The same things were measured in two ways. Each way mixes the same 4 hidden numbers, adds some noise and spreads widely along 3 directions of its own, which tell nothing about the thing.
In the rows, 128 means zero.
Some things both ways: the first way, then the second way.
[102 213 100  87  90  98 131 136 150  44 105 145 142 151  87 147]
[168 128  93 158 115 193  99  84  95 142]

[135 183 113 144  92 120 127 102 150 114  91 124 159 156 123 141]
[ 67 107  91 119 131 184 114 132 150 113]

[137 141 115  89 130  84 145 156 109  98 120  97 134 113 111 139]
[202 125 130 193  77 127 118 104  38 166]

[117 179 156  71 100  99 129 157 130  84 132 148 144 155 128 124]
[135  70 122 157 119 145 121 112  40 149]

[202 103 167  87 158 180 128 176 110 163 138 133 113  92 110 113]
[ 83  64 173 161  73 174  93 152 169 154]

[136 157 117 149 118  86 133 113 127 142 137  92 164 164 161 112]
[141  83 108 163 154 123 109 145 106 128]

[115 179 106  95 145 118 131 134 154 115 117 123 144 139  92 129]
[238  94 166 200 170 130 123 134 133 140]

[174 135 146 116 159 177 128 138 137 175 103 128 145 109 108 117]
[107  73 172 146  99 120 172 167 134 127]

[134 186  95  98 105 108 114 127 163  84 139 135 116 150  86 141]
[155  95 140 218  96 168  63 104  77 126]

[141 153 129 136 106 112 152 123 105 117  78  96 172 127 142 140]
[118 130  89 100 133 161 143 117 101 142]

[159 155  98 194 105 118 137  66 141 173  60  75 183 141 148 149]
[140 108 119 109 163 120 175 148 157 126]

[127 157 120 154 138 108 151 110 122 159  99  87 185 151 152 117]
[ 74 137  57 123 125 134 127 153 121  94]

[154 158 133 132 116 151 132 108 154 151  57 117 163 120 117 148]
[ 96  97 110 105 113 130 166 147  87 122]

[120 188 128  84 116 119 131 148 142  86 116 148 141 147 103 128]
[131  99 112 152 114 175 103 122 132 137]

[145 140 129 106 138 102 131 137 128 147 128 100 137 130 130 125]
[ 44 121  71 165  56 119  73 142  68 118]

[145 108 201  30 128  82 110 182 122 142 138 124 114 107 144 134]
[134  59 112 166  97  97  70 166  34 201]

Other things, the second way, with their names:
z_66: [112  85 120  96 129 150 157 140 114 164]
z_964: [143  85 142 159 155 148 132 127 127 118]
z_338: [125 118 104 136 140 143 143 140 115 107]
z_368: [113  98 112 149 129 145 117 153 176 134]
z_398: [ 95 108  92 149 120 112 105 156 128 136]
z_56: [125  95 119 157 124 149 101 137 106 141]
z_466: [196 146 126 149 153 210 147  75 165 111]
z_954: [131 101  89 133 157 139  91 163 167 168]
z_40: [ 17 105  72 112 116 147 126 139  63  84]
z_981: [ 97  64 170 152  79 112 136 159  85 137]
z_982: [167  73 130 201 145 106  96 163 126 136]
z_329: [138 116 164 163  84 130 153 163 183 123]
z_220: [119  56 178 110 135 117 198 151  87 129]
z_693: [169 129 104 207  67 144  52 113  95 165]
z_705: [113  86 109 146 143 146 111 157 158 133]
z_511: [151 115 120 151 161 203 127  97 155 107]
z_288: [148 117 188 184  87 199 109 134 225 115]
z_842: [116 144  97 126 107 147 133 145 164 126]
z_993: [125 146 113 151  86 156 122 135 172 125]
z_863: [ 66 103 147 139  92 113 149 179 160 107]
z_963: [111  67 109 173 105 105  67 163  83 159]
z_254: [161 121 134 169 108 155 125 129 168 128]
z_252: [110 108 109 103 124 160 168 128  87 128]
z_50: [224 156 165 188  93 194 115  88 204 136]
z_391: [143  53 126 140 163 110 126 162  93 169]
z_641: [110  78 139 150 131 138 124 156 150 117]
z_206: [108  97 112 167 112  95 118 165  85 127]
z_508: [139  92 118 119 163 139 129 157 168 150]
z_75: [146 102  69 207 145  92  56 169 107 138]
z_635: [ 98 104 162 147  98 171 141 128 142 101]
z_739: [120  60 142 153 159 117 153 163 123 107]
z_125: [ 68  56 172 121  86 168 150 139 101 122]
z_95: [137  77 166 172  96 119 116 147  98 164]
z_869: [ 86  84  93 115 137 110 121 179 140 155]
z_551: [144 112 118 154 139 182 123 120 144 115]

Some of these things the first way, each followed by its name:
[143 148 173 101 105 120 143 151 102 121 106 126 162 132 155 122] | z_66
[169 113 150 113 116  87 113 129 131 164 133  91 127 122 151 140] | z_963
[160 141 140  81 138 148 112 141 159 144 105 133 119 106  90 142] | z_95
[139 172 115 121 155 169 145 122 144 145  58 123 164 117  90 136] | z_338
[154 141 143 131 130 122 134 126 126 163 113 107 159 135 147 117] | z_705
[119 200 126 139 109 115 115 100 172 141 129 136 164 189 140 111] | z_739
[122 143 107  97 123  31 132 145 109 101 171  83 130 153 146 123] | z_693
[203 134 131 159  95 171 127 114 128 152 100 124 136 123 129 135] | z_125
[108 193 103 117 159 139 182 167  79  69 118 125 182 146 109  91] | z_466
[151 158 109 138 139 139 154 140  98 117 121 111 158 139 123 108] | z_551
[107 137 151  78 181  65 134 160 116 166 171  91 153 153 159  91] | z_75
[180 129 150 110 144 168 126 144 136 167 114 129 130 109 109 123] | z_981
[135 162 139 132 135 117 123 119 148 167 128 114 156 164 144 111] | z_863
[169 140 137 109 181 196 140 148 136 170  91 128 144 102  86 119] | z_641
[105 171 153  71 152 104 118 144 159 142 124 131 146 150 119 119] | z_206
[140 162 129 130 143 139 145 141 110 134 132 122 164 149 135  99] | z_964
[142 158 149 132  87  93 105  87 174 167  87 108 155 147 153 153] | z_869
